The same things were measured in two ways. Each way mixes the same 11 hidden numbers, adds some noise and spreads widely along 6 directions of its own, which tell nothing about the thing.
In the rows, 128 means zero.
Some things both ways: the first way, then the second way.
[138 143 157 188 107 162  93 143 104 108 122  72 143 178 125  99 128  89
 104]
[158 147  65 107 145 103 153 101  87 118 103  98 164  89 159 113 111 152
 173 122 112 158 141 127 111]

[ 93 133  90 114 171 156  99 119 112 150  98 148 123 110  92 215 129 171
 128]
[118 116 139 157 101 125 134 114 157 159 157 167 129 132 139 109 144 127
 120 114 106 113  92 153 155]

[144 156 148 114 195 158 126 152 133 138 153 128 116  67 102 152 132 149
 124]
[114 109 143 132 130 117 178 113 118 141 164 146 146 118 140  90 135 130
 180 118 105 117  94  94 129]

[164 129 129 148 137  95 124  96 139 109 151 145 128 116 131 146 145 158
 158]
[164 120  93 146 130  75 154 101 141 162 154  87 117 112 146  93 133 130
 139 131 128 122 106 126 111]

[135 105 122 136 157 152 106 130  88 145  95 102 134 119 102 132 103 117
 103]
[124 158 143 111 197 156 100 102  80 115 141 112 135 127  70 130 108  95
 140 110 112 140 132 129 103]

[121  99 123 141 130 137 126 159 112 144  93 115 104 151 109 149 158 135
  72]
[146 132 137 138 109 162 129 128 109 123 133 123 108 119 119 108 133 130
 104 128 109 139 139 126 133]

[117 152 169 157 140 100 124 152 137 107 105 142  68 169 153  77 130 165
 108]
[140 110 186 167  64 129 163 135 144  97 173 211  98 186 135 138 148 115
 158  99  73 141 115 137 157]

[137 119 121 108 134 130 155 127 148 120 154 118 127 106 133 156 173 123
 130]
[ 84  78 183 137 113 155 133 175 155 129 124 153  99 146 109 122 146 138
  77 144 129 103 131  94 181]

[138 125 123  86 197 175  91 110  94 162 126 115 161  61 105 142 100 124
 127]
[126 112 101 113 179 106 111 120 105  90 109 185 150 146 139 158 105 115
 143 118 108 176 149 128 144]

[ 99 109 188 112  70 104 170 189 201 132 122 168 113 132 177 100 193 143
  91]
[125 104  97 128 123 110 137 140 153 155  97  84 131 118 146 137 148 157
  93 138 179 113 118 118 132]

[162 140 158 134 148 111 168 158 117 116 187 138  59 124 135 100 105  95
 158]
[174 146  76 108 147  78 108 127 139 115  99  94 140 134 134 163 139 120
 126 147 159 107 178 140 122]

[145  78 152 125 171  96 119 132 150  95 163  88 126  93 127 138 200 136
 141]
[171 141 103 142 167 112 138 104  93 125 137 117  82 116 127  95 146  96
 124 103 150 148 153 112 108]

[140 170 134 181 154 129 123 112 101 108 151 125  84 133 138 155  76 143
 167]
[152 143  87 116 118 100 155 113 130 141 161  74 118 136 152 134 111 103
 164 127 130 137 108 146  91]

[103 102 139 116 117 135  91 167 134 140 129 141 144 165 118 102 173 148
 127]
[130 143 110 125 122  80 121 102 125 153 133 138 102 124 146 112 154 121
 146  86 168 120 147 126 110]

[ 98 159 130 146 170 181 119 145  65 125 143 111  80 143 130 192 144 133
 116]
[ 87 112 143 131  79 146 169 182 146 177 158 126  68 153 151  86 168 113
  95 132 142 146 110 110 178]

[117 130 180 123 149 110 174 212 163 141 148 142  53  81 125 126  85 108
 139]
[145 162  90 125 141 126 110  87 147 146 133  92 147  79 127 149 139 106
 118 133 180  87  99 168  97]

[139 162 177 144 118 100 112  44 111 105 119 129 165  95 171  36  68 139
 124]
[140 148 104 118 239 142 125 133  74  79  38  99 158  87  85 152 149 136
 104 133 184 117 156 104 137]

[118 169 103 148 122 143 131  69 137 128  89 128 150 124 119 157  65 128
 142]
[108 123 131 107 128 146 100 154 144 129 153 120 163 204  93 202  99 123
 114 151  89 155  49 167 138]

[113 146 148 172 166 144 106 136 102 100  87  99  63 167 142 150 141 141
  89]
[187 175  70 146 131 125 113 104 107 176 185 112 126 159 122 101 139 101
 108 131  72 200  68 185 134]

[110 101 128 136 124 124 130 124 109 111  98 105 109 150 140 115 105 113
 122]
[138 141 112 132 120 105 177 116 116 124 139 105 111  94 164 111 104 106
 179 142 138 142 134 140  97]

[139 140 153 106  84  83  80 142 180 116 131 162 127 107 205 110 164 208
 116]
[116 116  88  99 121 120 157 146 133 133 140  62  51 130 156 122 122 100
 116 103 160 144 151 106 122]

[132 135 148 138 142 119 126 115 144 138 128 119 117 130 144 124 144 131
 114]
[145 155 146 108 156  95 154 124  71  84 137 106 139 161  92 145  99 124
 213 112  92 152 127 112  91]

[115 159 124 163  92 116 153 110 124 138 141 167 121 143 129 164 139 168
 131]
[162 117 118 118 103 115 155 142 120  84  64  85 156 112 140 153 129 180
 141 146 139  96 173 104 120]

[158  98 108 143 117  92 120  63 172  69 154  81 201 127  99 121 176 128
 172]
[161 121 125 150 160 114 135  99 111 117 103 134 148  98 120 106 139 147
 131 120 127  90 141 114 120]

[143 153 148 211 116 165 128 149  74 115 100  74 116 199 108  88  81  69
 114]
[ 81 109 181 120 120 165 141 151 134 130 152 126 116 125  93 126 139 127
 116 136 130 108  90  96 147]

[135 155 125  88 124  99 120 137 192 133 158 148 131 102 179 137 193 201
 129]
[149 129 105 113 151  83 140 113  94 110  83 106 141  80 138 105 117 162
 159 131 146  82 168  95  98]

[167 155 154  91 151  79 153 171 178 172  98 172  75  65 148  91 103 175
  78]
[150 131 145  90 113 137 132 153 110  74 188  92  99 185  87 182 102  88
 154 153  99 163  99 105  96]

Other things, the second way, with their names:
(528): [ 73 127 142 107 207 127 126 138 122 117  77  85 114 113  85 157 137 122
 116 101 202 103 140 103 132]
(206): [ 89 143 124 124 159 114 100 113 121 178 149 145 133 142 110 121 127 117
 125 104 135 131  73 155 124]
(60): [ 98  85 117 113 106 136 130 169 180 136 118 133 132 152 151 170 150 128
  81 148 169  92 113 118 163]
(855): [156  91 107 159 127 106 135 104 145  77  58 193 150  84 176 138 126 163
 119 115 121 100 191 135 157]
(850): [119 108 157 140 127 117 137 127 124 104 109 170 140 127 129 146 127 146
 145 123 136 127 127 119 129]
(706): [115 116 115 114 156 136 107 139 129 109 110 124 125 164 109 170 114 123
 102 107 113 146 127 142 150]
(27): [103 127 134 116 178 166 103 118 118 164 158 106 134 130  83 125 144 104
  95 127 143 174  97 116 140]
(214): [215 146  79 101 141  78 115 104  90  82 112 108 193 136 129 164 107 148
 177 169 103 143 160 122  81]
(723): [133 146 139 120 144 127 115 120  83 131 140 128 122 141  94 108 121 136
 140 109  98 140 115 119 117]
(956): [121 104 124 154  91 118 120 125 137 178 158 158  86 118 157  77 110 134
  94 135  99 161 106 145 139]
(741): [160 142 133 161  97 148 116 112 116 162 165 118  87 135 112  96 136 130
  91 114 103 155  88 155 116]
(320): [161 152  98 101 139 134 105 105 121 105 129 117 138 150 125 173 147  97
 136  99 153 125 170 137 108]
(928): [122 130 105 108 110  71 154 137 130 134 142 108 117 139 162 126  85 121
 179 144 111 130 132 143 108]
(395): [163 142  69  83 153  99 117 117 106  90  91  67 154  97 130 168 111 139
 144 146 162 138 162 113  94]
(729): [132 132 151 136 157 117 124 106 115 104 135 159 144 144 101 157 134 115
 158 107 127 153 119 130 122]
(381): [149 135  74 131 140  89 113 122 138 156  96 110 121 108 150 117 150 138
  92 126 173  75 129 141 124]
(144): [106 120 147  98 159 129  97 131 108 107 150 106 110 158  83 172  75 112
 132 128 117 172 102 125  94]
(744): [108 138 156 108 161 137 133 103  93  91 116 133 168  95  96 138 108 140
 179 114 117 113 123 110 112]
(494): [124 149  95 109 147 141  93  84 139 143 160 105 122 122 120 143 116  88
 121  89 127 118 123 165 113]
(732): [165 147 148 149 159 159  89 104 117  87  90 152 153 115  67 135 159 149
  87 103  92  64 161 140 162]
(484): [126 150 145 140 141 158 106 117 126 150 161 117 105 136  91 128 139  95
  98 123 134 156 103 154 127]
(839): [152 120  65 121 120 121 132 177 138 112  71 109 111 183 152 169 162 145
  69 112 139 157 148 142 185]
(676): [137 117 180 153 148 170 114 132 104 104 109 145 124 127  82 133 135 139
  97 131 125 113 133 113 126]
(240): [123 134 118  77 161 104 103 103  91 107 184 123 134 196  97 166  78  97
 194  86  74 173 108 120  83]
(82): [134 110 136  96 146 102 125 129 103  72 108 159 167 137 127 159 103 138
 178 144 110 134 178  92 120]
(459): [130 135 140 127 146 171 100 102 119 122 142 150 135 128 108 124 126 101
 115 107  93 150 170 143 149]
(317): [101 130 168 150 112 127  97 145 157 177 139 150 101 170  94 115 159 129
  79 111 123  86 109 153 164]
(436): [153 146 110 117 150 121 125 135  95 100 103  96 133 133 101 148 127 144
 126 133 122 154 126 127 125]
(497): [114 107 140 142 127 115 131 131 145 162 167 148 113 131 128  86 117 115
 118 149  88 130 115 131 155]
(28): [ 63 143 174 126  86 169 105 126 156 188 185 128 112 113 102 100 109 113
 111 139 101 106  78 171 140]
(826): [110  93 163  94 165 130 128 146 117  77  73 128 149 144  94 151 151 155
 137 103 148  58 210  50 147]
(354): [ 95 126 157 115 144 109 132 136 122 141 131 150 148 122 111 116 144 127
 152 137 150  73 119  99 129]
(84): [149 134 105 154 105 158 133 116 119 158 138 116 111 128 140 110 139 134
  90 108 120 149  90 157 125]
(899): [ 94  84 165 141  93 120 154 102 137 152 193 199 121 107 168  91 108 112
 173 132 111 170 108 105 119]
(486): [185  89  86 148 170 110 146 121 109  79  49 142 152 103 151 137 154 168
 103 121 151 118 174  87 141]
(154): [128 106 151 170 110 142 149 139 140 143 132 144 146 139 116 122 137 161
 104 141  96 108  47 144 148]
(944): [156 105  77 142  88 102 185 159 137 125  82  94  96 134 187 133 159 160
 105 119 178 122 127 115 134]
(859): [111 125 136  85 151 117  91 123 124 131 145 127 175 188  83 159 117 138
 153 105  76 126 129 118 139]
(93): [104 117 131 113 150  92 153 115 122 165 169 110 115 106 141  86 108 102
 173 141 145 127 127  99  99]
(150): [137  86 157 148 103 111 154 141 146 111 136 190 127 152 146 119 146 136
 136 133  96 124 150 102 168]
(884): [120 117 133 118  92 132 149 157 135 136  99 114 102 150 150 119 162 141
 114 104 151 103 191 104 152]
(545): [111 110 112 114 161 121 118 141 112 141 128 117 127 153 112 127 108 137
 110 128 105 157  98 121 140]
(763): [117 153 129 135 143  89 111  89 120 157 167 160 113 131 126 120 124  94
 162  99 142 152 109 158 102]
(209): [164 127 100 117 138  87 151 145 118  78  35  79 156  97 134 161 140 179
 134 151 177  75 179 104 122]
(290): [133 134  96 122 130  90 109 107 111 154 162 156 135 130 140 126 117 122
 141 137 125 200  75 143 112]
(645): [128 133 148 112 132  93 118 112 116 117 162 125 135 160 104 149  87 119
 182 126  91 142 120 134  94]
(758): [108  90 174 134  72 168 161 161 160 133 141 124  97 123 143 120 160 122
 102 146 168  73 141  86 137]
(346): [ 96 151 127 116 147 110  98  91 111 197 161 101 126 100 109  84 102 124
 142 120 132 134 106 144  93]
(425): [168 114 108 150  78  98 131 109 158 128 111 141 127  77 159 108 148 163
 107 138 134  69 141 130 135]
(14): [124 139 131  92 166  95 112 148 101 121 138 102 111 149  95 136 118 104
 143 151 144 138 149  97 112]
(244): [ 99 119 112 117 143 149 104 126 151 152 110 115 120 118 137 138 134 112
  84 116 171  91 150 140 135]
(107): [154  96 108 143 104 136 135 130 151 137 137 138 118 125 157 125 148 122
  89 147 138 145 135 122 145]
(437): [141  86 132 152 118 130 163 181 130  89  49 148 110 141 147 146 175 173
  75 126 176  60 132  87 159]
(691): [132 142 125 147 166 134  93 130 115 137  70 120 155 121  97 153 130 157
  81 139 158 107 112 164 123]
(819): [124 130 113 130  96 148 123 123 150 150 114 128 137 118 150 128 155 138
  99 116 148 101 140 149 146]
(333): [120  83 146 153  95 174 153 167 169 105 114 143  93 149 143 148 146 123
  66 130 118 135 142 130 190]
(677): [130  96  96 133  97  93 117 103 166 171 178 155 121 115 177 107 103 114
 122 150 111 148 109 149 123]
(540): [117 148 105 110 212 166  44 116 116 145 115 129 150 159  80 171 123  86
  66 122 143 158 144 169 137]
(804): [146 111 134 123 155 122 128 135 102  84  81 160 141 134 117 127 148 153
 126 111 113 115 188  85 160]
(563): [158 154 112 136 119  83 103 115 135 106 101 168 148 131 136 158 131 131
 140 133 126  97 149 175 129]
(591): [153 129 150 131 142  97 121  92 131  87 135 168 186 108 112 152 111 129
 183 150 102  79 135 132 108]
(399): [ 61  70 168 142  70 148 175 148 171 164 128 165 111 128 178  93 147 147
 125 100 137  80 140 102 169]
(299): [ 76 101 170 158  78 172 148 139 182 182 180 170  88 150 159 111 147  87
 101 115 137 122 104 157 160]
(926): [130 104 147 141 136 126 167 140 139  61  86 162 122 107 135 154 150 130
 134 120 148  78 154 104 156]
(722): [106 117 185 127 147 141 110 118 107 125 171 152 128 177  74 138 107 121
 148 104  81 151  95 119 117]
(429): [125 141 104 113 171 151  93 135 116 163 119  99 133 153 105 136 147 107
  80 126 159 133 132 136 131]
(793): [120  74 135 159 134 133 151 152 145 107  33 157 105  97 160 112 166 168
  69 105 180  47 197  88 169]
(789): [202 195  42 143 179  88 118 101  87 156 106  81 191 106 115 113 130 149
 129 162  94 169  79 195 128]
(915): [138  98 125 146 121 188  99 180 160 127  85 130 100 192 110 170 182 133
   4 118 148  99 142 135 190]
(774): [ 92  76 144 107 148 134 124 152 145  74  89 166  84 128 135 155 138 114
  95 101 165 119 207  74 169]
(627): [157 122 109 153 104 136 121 114 125 142 166 168  98 149 151 129 143 101
 101 119 129 191  99 150 123]
(935): [111  93 155 163 152 155 118 113 125 111 102 204 134 116 124 124 130 139
  96 102 110 133 136 133 163]
(421): [124  94 166 114  94 157 183 125 130  80 144 134 103 105 146 117 147 114
 166 103 139  84 188  56 124]
(803): [139 141 116 140 147  93 132 116 125 155 119 114 137 109 129 116 136 130
 134 142 160 124 124 139 113]
(88): [179 117  94 138 124  99 130 129 130  71  75 170 171 129 152 176 144 155
 128 144 123 146 151 139 154]
(33): [119 137 121 103 135 135 101 146 125 127 155 103  89 176 101 164 113  94
 104 125 129 167 112 146 123]
(751): [141 156  64 111 154 115 132 109 101 180 152  40 112 123 135 117 102 110
 130 126 151 174  80 151  75]
(905): [113 139 109 134  89  87 159  99 137 192 190 120 123 146 162 106 124 122
 181  99 120 190  60 159 109]
(495): [121 116 119  99  87 108 141 155 133 129 171 116 106 165 148 164 119 107
 148 153 153 163  88 114  98]
(786): [173 126 110  99 133  80 136 123  94  95 106 103 165 110 130 124 108 159
 176 168 113 122 179  85 100]
(818): [143 146 135 127 152 146 126 105 108 139 137  88 128 122 102 120 129 114
 132 116 139  93 134 127  92]
(754): [144 124 116 128 118  82 111 129 123 120  91 130 136 119 130 137 117 167
 125 139 136 102 134 131 113]
(906): [107 118 150 155  78 116 166 109 150 152 161 166 111  95 163  87 130 129
 157 118 118 107 101 141 131]
(453): [120 106 141 136  97 143 187 177 130 123 146 109  77 183 140 144 150 112
 123 117 145 151  87 110 137]
(478): [139 119 107 114 113 127 113 151 140 103  98 152 147 140 146 157 127 132
 109 153 114 132 174 142 164]
(347): [123 117 106 158 101 112 144 106 171 146 144 157 121  69 177 100 108 116
 122 155 104 136 122 178 159]

Some of these things the first way, each followed by its name:
[120 130 207 191 177 143 148 181 104 117 124 103  71 145 148 124 167 129
  96]
(486)
[119 141 133 114 123 144 147 144 144 120 118 132 138 116 113 109  96 125
 133]
(60)
[146 152 128 104 129  96 157 150 184 103 129 134  99 114 140  91 118 141
 144]
(591)
[125  91 129 170 135 152 130 166 128  96 139  42 119 189  88 139 148  48
 148]
(906)
[ 86 101 128 118 156 111 118 126 175  96 126  85 136  88 112 204 180 122
 152]
(926)
[ 64 124 162 156  92 139 104 208 114 102  55 146  89 198 135  91 136 176
  75]
(320)
[ 91  68 166 105 115 139 112 154 164 155  85 126 132 126 125 131 186 108
  59]
(839)
[128 116  88  83 140 166 105 141  87 207 110 177 146 112 107 156 110 158
 104]
(346)
[133 159 148 135 104 109 162 174 152 115  89 151  83 174 163  64 147 171
  70]
(214)
[155 122 125 142 104 114 122 105 145 147 118 115 167 125 145 116 109 118
 136]
(144)
[123 142  64 147  70 145 106 112 115 109 107 100 141 193 122 155  96 120
 148]
(28)
[141 139 123 102 139 141 147 139 122 122 167 123  99 100 128 142 123 109
 135]
(478)
[149 125 104 148 147 163 161 159 101 128 153  89 107 160  92 175 182  92
 121]
(786)
[135  90 171 160 114 103 138 147 163  72 134  74 145 157 127  56 161  99
 129]
(627)
[115 121 132 163 111 132 110  95 126 120 102 118 151 147 144 140 124 146
 126]
(751)
[139 121 129 155 133 129 126 204 116 170  85 140  71 187 105 114 122 131
  87]
(425)
[129 138 152 184 122 108 112 162 136  99 107 101  71 188 142 131 158 130
 101]
(732)
[133 101 130 128 110 114 103 124 126 128  95 130 143 145 129  92 119 135
 116]
(855)
[ 85 151 135 135 142 116 144 111 181 133  66 149 101 131 159 172 152 184
  94]
(154)
[120 123 185  83 128  99 163 165 192 137 139 154 110  70 142  93 158 126
  99]
(88)
[135 151 191 156 181 147 133 186  89 146 176 123  54 138 154  91  86 100
 158]
(763)
[120 107 140 153  85  95 136 100 155  59 132  98 133 131 141 158 166 118
 141]
(333)
[139 103 128 108 151 159  86 179 173 158 106 100 161 115 100 146 168 123
  98]
(240)
[131 126 118 120 145 115 136 133 132 137 132 122  93 154 123  91  92 106
 151]
(563)
[ 98  97 134 101 120 152 132 128 109 113 103 122 134 117 143 126 118 127
 111]
(540)
[177 173 117 124 142 129 118  90  83 106 170 142 136 110 150  86  78 159
 172]
(93)
[105 126 149 184 115 119 151 162 131  79 115 101  76 186 156 136 158 151
 121]
(818)
[145  96 134  96 124 137  82 149 102 150 116 129 173 103 112  95 129 125
 113]
(774)
[129  88 127 116 152 117 121  62 129 158  88 145 182  83  71  92  85 134
 109]
(453)
[112 110 127 170 129 137 120 142 145  76 124  55 115 207 135 132 166  96
 156]
(381)
[ 91 119  89 140 133 167  90 126  71 101 111 116 129 131  96 241 162 158
 127]
(459)
[150 149 151 137 148 124 127 149 159 135 168 108 110 129 156 120 173 142
 116]
(723)
[178 150 112 164 130 125 114  95 109  99 173  96 130 168 158 122 134 132
 167]
(956)
[147 150  86 127 132 186  85 114  95 163 117 148 184 133  61 166 122 137
 123]
(859)
[134 106  76  70 143 162 100 116  86 162  89 163 207  87  63 114 103 167
 113]
(899)
[100 138 188 152  87 112 118 118 151 107 160 123 143 125 192 123 143 117
 160]
(528)
[ 97 131 156 170 124 115 121 110 138 127 111 143 130 153 140 125 139 160
 122]
(944)
[163 150 167 132 102  81 141  99 179 129 172 137 136  92 166  91 143 131
 131]
(436)
[ 98 116 141 129 145 132 175 156 129 176 136 151  85 115 118 187 152 115
 118]
(209)
[ 98 153 116 193 124 130  97  82  99 114  99 136 141 157 123 168 114 192
 129]
(84)
[140  89 156 130 151 108 186 148 140 152 132 122 102 106 117 114 147 117
  97]
(676)
[114 128 143 119 141 148 139 129 100 128 120 149 121 115 133 111 112 160
 105]
(429)
[147  97 136 128 109 137  95 199  83 153  45 157 138 154  67  28  83 163
  40]
(421)
